The same things were measured in two ways. Each way mixes the same 5 hidden numbers, adds some noise and spreads widely along 3 directions of its own, which tell nothing about the thing.
In the rows, 128 means zero.
Some things both ways: the first way, then the second way.
[ 98 128 136 169 161 173  67 138 121 157]
[131 102 142 135 170 118 111 157 155 104  53]

[128 138 166 125 144 126  96  69 107 125]
[165  97 167 121 170 124  82 155  80 160  58]

[130  88 126 161 140 144 125  80  76 184]
[184 127  64 183 178 173 144 140 106 165 169]

[135 163 123 151  76 133 115 111 158 100]
[152 138 105 146 118 143 141  95 148  69 196]

[166 133 134 126 140 143  96 158 105 156]
[131 118 119 151 155 154 160 126 148 129 126]

[140 163 171 143 150 172 141 128  98 149]
[128  97  86 110  70 182 185 106  96 131 174]

[196 118 100 132  69 129 171 118 108 146]
[145  99  68 125 105 141 123  62  86 130 177]

[143 145 154 172 116 183 130 115 120 144]
[161  40  80 168 126 165 138 143  87 170 173]

[126 162 145 152 119 150 133 130 123 129]
[115 135 135 108 112 152 149  65 150  84 119]

[115 168 142 155 136 153  73 134 150 119]
[143 136 136 134 130 129 139 152 157  69 146]

[125 181 178 181 166 131 164 108  69 211]
[114  97 113 124 111 174 169  83 131 133 111]

[ 95 137 160  94 151 160  80 129 131  79]
[128 139 163  62  95 124 132 129  89 107 101]

[107 125 115 141 148 121 148 123  87 161]
[127 156 135 114 159 122 129  80 137 112 109]

[132 157 129 156 134 140  89 126 143 123]
[154 130 149 138 161 111 102 138 148  79 118]

[110 144 152 138 136 103  69  60 122 144]
[166 132 131 141 153 149 131 173 123 117 118]

[147 122 103 160  92 131 138 102 123 155]
[171  80  76 168 151 130 116 134  95 149 184]

Other things, the second way, with their names:
(14): [125 117 107 134 167  94 127 145 142 114 112]
(296): [149 111 147 113 150 125 104 143 100 131  80]
(220): [164  95  99 112  87 158 141 124  46 159 197]
(149): [133 108 141 140 169 153 146 123 124 168  91]
(9): [142 102 103 122  81 170 158  89  94 124 194]
(474): [185  84  95 197 174 125 107 179 125 126 190]
(180): [150 112  96 138 159 110  96 116 120 108 118]
(698): [137 124 122 151 186 112 113 147 170  97  74]
(404): [154  85  87 134 127 157 140 181 102 131 112]
(399): [145 117 122 118  93 158 155  98  93 127 196]
(461): [131 143 162 144 197 124 123 132 172 113  61]
(237): [153 160 127 134 193 120 109 137 134 115  71]
(566): [161  94 131 133 171 126  85  89  68 184 106]
(488): [134 120 104 106  98 133 126  51 100 107 173]
(704): [148  98 120 113 105 135 144 132  68 161 178]
(394): [110 179 143  97 122 110 147  49 142  86 162]
(35): [149 124 154 145 173 109 108 155 147 102 106]
(415): [174 120 149 152 180 128  88 160 128 111  91]
(300): [145 159 146 123 166  94 125 147 120 117 154]
(692): [137  88  99 103  97 147 128  79  76 142 139]
(325): [113 176 137 113 158 146 173  76 133 143 112]
(627): [142 129 125 146 157 180 160 128 134 144  99]
(213): [128 124 160 127 154 121 152 136 118 154 146]
(619): [153 115 133 132 121 133 136 140 111 112 183]
(544): [162 131 143 116 121 125 107 162 122  69 117]
(209): [118 161 183  99 157  73 107 120 153  72 106]
(677): [143 135 134 145 174  82 130 151 136 120 178]
(161): [172 143 115 157 181 125 126 168 115 138 152]
(703): [153 110 117 134  95 139 157 157 117  95 212]
(558): [160  68 130 155 144 164 142 157  84 192 142]
(668): [148 129  89 127 157 140 124 111 100 143 102]
(469): [136 125 112 131 164 106 119 122 120 129 124]
(5): [180 114 108 157 149 106 108 171 106 105 201]
(39): [151 110 155 136 160 117 129 184 114 137 125]
(507): [107 146  93 109 105 146 181  71 136 106 167]
(235): [167  91 165 105 163  81  52 181  78 124  66]
(491): [152  83 141 121 133 136 123 138  68 180 131]
(359): [125 143 168  73 105 129 137 129 101 111 105]
(16): [142 164  96 132 148 118 116  88 161  57 136]
(72): [154 131 115  99 122 121 118 127  66 141 147]
(587): [129 123 128 114 160 122 132 133 111 148  80]
(280): [159 105  93 139 131 124 121 149 111 107 164]
(410): [136 121 170 118 137 153 149 120 101 159 119]
(647): [146  96 143 149 151 123 110  99 130 121 140]
(687): [109 162 150 113 154 132 152  82 158 109  89]
(327): [148 148 114  99 117 106 115 136 112  75 155]
(336): [144 152 121 124 134 145 133  86 136  89 135]
(629): [117 108  74 110  72 197 199  93 104 134 162]
(189): [125 168  96 110 131 113 159 118 138  89 159]
(316): [139 127  76 144 125 157 155 127 156  79 137]
(91): [148  82 119 132 136 113 104 112  96 138 144]
(372): [125 147 155  99 179  63  84 126 137  89  64]
(348): [135 142 102 136 179 103 114 123 143 106  97]
(183): [ 92 133 128 100 153 119 143  47 128 148  76]
(68): [130  86 102 136 115 133 155 131 122 124 169]
(244): [136 119 118 144 128 148 151  67 126 128 189]
(107): [163 122 164 161 206 106  85 145 144 121  92]
(642): [122 190 165  87 146 107 147 109 123 114 129]
(460): [166 121 123 108 129 126 109 113  51 161 159]
(84): [140  92 108 132 131 150 145 150 113 139 117]
(466): [112 147 167  89 114 119 150 121 133  95 126]

Some of these things the first way, each followed by its name:
[135 151 107 170  81 117  92  85 160 132]
(474)
[ 99 155 122 141  74 136 160 112 138  98]
(244)
[ 92  96 117 142 157 120  96  83  85 171]
(237)
[ 82 151 151 173 114 141 184  66 101 144]
(692)
[115 112 107 125 125  95  92  86 114 140]
(161)
[120  92  75 136 104  79 106 109 103 171]
(348)
[ 97 112  94 145 137 119 134 133  93 164]
(469)
[ 74 156 152 144 144 127 150  98 105 124]
(704)
[105  80 109 136 129 123 132  92  79 176]
(668)
[116 155 143 126 157 126  76 129 125 121]
(39)
[125 106 117 127  92 122 161  66  99 128]
(566)
[ 99 127 101  72 129  53 110 120 106 110]
(642)
[112 100  86 153  88 133 116 100 126 138]
(180)
[ 88 120  88 103 112  94  89 128 136  94]
(300)
[ 95 171 149 149 132 199  90 156 167  70]
(703)
[ 54 136 134 154 167 144 136 138  92 154]
(687)
[ 85 121 131 130 123 143  69  77 148  81]
(235)
[ 37 187 151 172 122 127 127  60 144 101]
(619)
[105 125 114 131  77 112 114  81 139 102]
(336)
[ 97 159 176 119 203 176 105 146 103 113]
(359)
[ 92 114 112 137 132 148 146 170 101 141]
(507)
[164 128 141 107 120 112  81  98 119 125]
(296)
[100 144 119 165  97 141 184  97 116 122]
(488)
[ 86 130 153 143 169 156 124 121  85 158]
(149)
[118 187 166 146 126 134 157  95 126 112]
(399)
[153 126 129 120 149 131  75 158 104 161]
(461)
[132 126 111 169 153 131  87 144 101 195]
(698)
[142 127 138 135 110 156  64  86 149 107]
(415)
[121 140 137 190 138 132 111 106 104 188]
(316)
[ 66 144  96 126 103 103 167 136 124 100]
(394)
